The groups are shells around one centre, one inside the other: the same stretched ball of 5 dimensions in 6 sizes.
Known rows, each followed by its group:
| -2.24 |  2.51 | -0.03 | -3.88 |  3.70 | -1.87 |  4.78 |  2.45 | | j_880
| -0.61 |  2.44 |  0.57 | -5.20 |  2.20 | -0.87 |  2.92 |  1.61 | | j_769
| -5.35 |  1.60 | -0.85 | -4.08 |  1.31 | -3.42 |  4.37 |  3.92 | | j_880
| -0.19 |  2.16 |  2.68 | -6.25 |  1.38 | -0.37 |  2.23 |  4.59 | | j_482
| -2.23 |  0.52 |  0.67 | -3.73 |  1.86 | -1.83 |  2.83 |  5.27 | | j_808
| -5.50 |  0.75 | -1.87 | -2.81 |  2.62 | -4.38 |  4.41 |  3.53 | | j_184
|  2.31 |  2.97 |  2.18 | -7.48 | -1.45 |  2.38 |  0.28 |  0.69 | | j_880
| -6.36 |  1.61 | -1.71 | -3.75 |  0.38 | -3.53 |  4.60 |  3.36 | | j_2
| -3.07 |  1.69 | -1.44 | -2.82 |  3.10 | -2.25 |  4.53 |  1.90 | | j_2
|  0.56 |  2.81 |  3.06 | -7.36 |  1.21 | -0.14 |  1.78 |  3.50 | | j_2
|  1.10 |  2.33 |  0.91 | -6.95 | -1.42 |  1.05 |  0.12 |  0.09 | | j_808
| -5.12 |  0.48 | -0.85 | -2.62 |  2.15 | -3.44 |  4.41 |  5.44 | | j_808
| -0.57 |  3.92 |  2.64 | -5.99 |  1.71 |  0.80 |  4.41 |  3.78 | | j_769
| -6.68 |  1.25 | -1.67 | -3.53 |  0.26 | -3.72 |  4.55 |  4.11 | | j_184
|  1.12 |  4.63 |  1.72 | -6.86 |  1.64 |  1.30 |  3.34 | -0.16 | | j_482
| -3.80 |  0.82 |  0.60 | -4.87 |  0.00 | -2.37 |  2.58 |  5.43 | | j_880
| -3.83 |  1.09 | -0.78 | -4.02 | -2.59 | -0.30 |  2.54 |  3.56 | | j_184
|  1.18 |  3.72 |  2.21 | -8.14 | -0.30 |  0.94 |  1.27 |  0.54 | | j_880
| -3.03 |  4.79 |  0.52 | -6.20 |  0.91 | -0.57 |  5.32 |  1.11 | | j_184
| -0.13 |  4.88 |  1.16 | -6.34 | -1.49 |  3.01 |  3.82 |  0.22 | | j_880
| -4.45 |  3.77 | -1.41 | -3.44 | -0.37 |  0.25 |  6.15 |  1.41 | | j_184
| -0.48 |  4.32 |  0.31 | -6.23 | -1.74 |  2.29 |  3.13 | -0.59 | | j_769
|  1.61 |  5.00 |  2.31 | -6.17 |  1.40 |  2.90 |  4.21 |  0.85 | | j_808
| -1.82 |  3.39 | -1.43 | -5.16 | -0.63 |  0.21 |  3.19 | -1.46 | | j_769
| -0.23 |  1.90 | -0.02 | -6.05 |  0.77 | -1.12 |  1.04 |  0.15 | | j_184
| -1.52 |  1.43 | -0.27 | -5.45 | -1.42 | -0.41 |  1.14 |  1.47 | | j_482
| -1.41 |  2.58 |  1.91 | -4.09 |  2.70 | -0.04 |  4.85 |  5.26 | | j_482
| -2.89 |  1.40 | -1.79 | -3.08 |  1.78 | -1.85 |  3.58 |  1.23 | | j_2
|  0.39 |  4.98 |  0.44 | -6.20 | -0.29 |  2.46 |  3.74 | -1.49 | | j_482
| -4.34 |  3.41 | -0.73 | -2.75 |  1.30 | -0.14 |  6.83 |  3.18 | | j_2
| -1.87 |  4.04 | -0.54 | -4.96 | -0.88 |  1.44 |  4.31 | -0.07 | | j_769
|  0.11 |  1.47 |  2.89 | -5.31 |  0.03 |  1.08 |  1.98 |  5.94 | | j_880
| -0.33 |  4.37 |  1.12 | -4.83 |  2.26 |  1.37 |  5.20 |  1.41 | | j_482
| -1.07 |  4.24 |  0.97 | -5.23 |  3.83 | -0.64 |  5.33 |  1.32 | | j_2
|  0.19 |  1.04 |  2.60 | -5.88 | -0.04 |  0.21 |  0.94 |  5.28 | | j_808
| -3.81 |  3.39 | -1.60 | -4.08 |  3.09 | -2.56 |  5.52 |  0.15 | | j_808
| -5.95 |  1.96 | -1.35 | -3.28 | -0.50 | -1.86 |  5.12 |  3.93 | | j_808
| -1.65 |  2.19 |  0.08 | -5.95 | -2.81 |  0.73 |  1.48 |  1.51 | | j_482
| -1.93 |  0.89 |  1.56 | -4.62 |  0.48 | -0.83 |  2.44 |  5.91 | | j_769
|  0.00 |  3.65 |  1.18 | -6.68 | -3.50 |  3.13 |  1.91 |  0.84 | | j_2
| -3.17 |  2.94 | -0.76 | -2.24 |  3.18 | -0.59 |  6.55 |  2.76 | | j_184
| -3.48 |  1.04 |  1.11 | -4.14 |  0.76 | -1.65 |  3.55 |  6.44 | | j_769

New rows. What belongs after each?
| -1.65 |  2.59 | -1.65 | -5.11 |  1.37 | -1.64 |  2.63 | -1.65 | | j_184
| -1.98 |  2.25 | -0.86 | -3.99 |  2.11 | -1.30 |  3.72 |  1.04 | | j_769
| -1.51 |  2.67 |  2.46 | -4.58 | -0.87 |  2.08 |  4.16 |  6.19 | | j_184
| -3.17 |  1.55 | -1.66 | -2.71 |  1.71 | -1.52 |  4.18 |  1.87 | | j_808
| -1.43 |  3.63 | -0.16 | -5.48 | -2.61 |  2.17 |  3.10 |  0.28 | | j_808
| -2.05 |  1.00 |  0.11 | -2.80 |  2.54 | -1.16 |  3.87 |  4.45 | | j_184
|  2.13 |  4.25 |  3.65 | -6.35 |  1.35 |  3.04 |  3.57 |  3.26 | | j_2
|  0.88 |  2.83 |  0.88 | -6.79 | -1.48 |  1.50 |  0.84 |  0.02 | | j_769
| -1.26 |  4.12 |  0.91 | -6.21 | -1.91 |  2.01 |  3.52 |  1.20 | | j_769
| -2.53 |  2.01 |  0.56 | -5.12 |  2.31 | -2.38 |  3.39 |  3.27 | | j_482
| -0.03 |  3.50 | -0.06 | -5.55 | -2.28 |  2.73 |  2.41 | -0.51 | | j_2
| -4.02 |  3.96 | -1.71 | -4.41 | -0.30 | -0.36 |  5.29 | -0.25 | | j_880
| -5.07 |  1.02 | -0.88 | -3.30 |  1.08 | -2.92 |  4.21 |  4.59 | | j_769
|  2.59 |  3.50 |  2.46 | -6.63 |  0.43 |  2.62 |  1.78 |  1.11 | | j_880
| -0.68 |  1.41 |  0.83 | -6.52 | -0.20 | -1.23 |  0.54 |  2.07 | | j_2
| -1.46 |  2.08 |  0.43 | -3.89 | -0.71 |  1.35 |  3.35 |  3.36 | | j_880
| -2.61 |  3.59 | -1.15 | -6.06 | -0.98 | -0.58 |  3.09 | -1.11 | | j_482
| -3.04 |  1.83 |  0.67 | -3.14 |  3.01 | -1.51 |  5.17 |  5.32 | | j_482
| -0.47 |  4.26 |  1.94 | -6.65 |  1.60 |  0.31 |  3.93 |  1.80 | | j_769
|  1.19 |  4.84 |  1.30 | -6.13 |  0.62 |  2.69 |  3.78 | -0.48 | | j_482
| -0.09 |  4.81 |  2.26 | -6.98 | -0.88 |  2.44 |  3.76 |  1.67 | | j_482
| -3.07 |  1.19 | -1.61 | -4.07 | -0.40 | -1.55 |  2.36 |  1.29 | | j_880
|  0.02 |  4.00 |  2.83 | -5.57 |  1.30 |  1.96 |  4.58 |  3.98 | | j_482
| -1.14 |  2.64 |  2.11 | -4.15 |  1.92 |  0.71 |  4.67 |  5.43 | | j_482
| -4.32 |  3.57 | -1.98 | -3.09 |  2.03 | -1.32 |  6.37 |  0.51 | | j_880
| -4.02 |  3.59 | -2.02 | -5.36 | -1.11 | -1.12 |  3.90 | -1.20 | | j_2
| -2.71 |  1.86 |  1.90 | -3.71 |  2.09 | -0.69 |  4.88 |  6.94 | | j_880
| -3.45 |  2.15 |  0.98 | -5.38 |  1.50 | -2.37 |  3.78 |  4.54 | | j_880
| -0.47 |  1.79 |  1.46 | -5.73 |  2.08 | -1.32 |  2.07 |  3.18 | | j_808
| -0.27 |  3.02 |  2.83 | -7.20 |  1.65 | -0.70 |  2.51 |  3.69 | | j_184
| -1.26 |  1.22 | -0.01 | -4.33 |  0.09 | -0.30 |  2.04 |  2.64 | | j_482
| -2.00 |  2.17 | -0.99 | -3.46 |  0.14 |  0.33 |  3.67 |  1.39 | | j_880
| -5.02 |  1.50 |  0.57 | -2.43 |  1.72 | -1.56 |  6.02 |  7.41 | | j_184
| -0.61 |  2.85 |  2.67 | -4.52 |  2.79 |  0.53 |  4.72 |  5.53 | | j_808
| -2.47 |  1.47 | -0.68 | -4.07 |  2.00 | -2.15 |  3.14 |  2.15 | | j_482
| -0.97 |  5.53 | -0.15 | -6.70 |  0.36 |  0.93 |  4.40 | -2.38 | | j_2
| -4.74 |  0.94 | -0.89 | -2.28 | -0.30 | -0.96 |  4.54 |  5.26 | | j_184
| -1.88 |  3.09 |  1.90 | -6.70 | -3.10 |  1.54 |  2.51 |  3.82 | | j_184
|  0.61 |  4.14 |  3.09 | -5.89 |  2.50 |  1.47 |  4.50 |  3.64 | | j_808
|  2.00 |  3.58 |  2.44 | -7.05 | -1.89 |  3.43 |  1.37 |  1.33 | | j_482
| -0.24 |  1.96 |  2.53 | -4.76 |  0.57 |  1.25 |  3.03 |  5.63 | | j_482
|  0.35 |  4.98 |  0.84 | -5.26 |  1.30 |  2.40 |  4.92 | -0.27 | | j_808
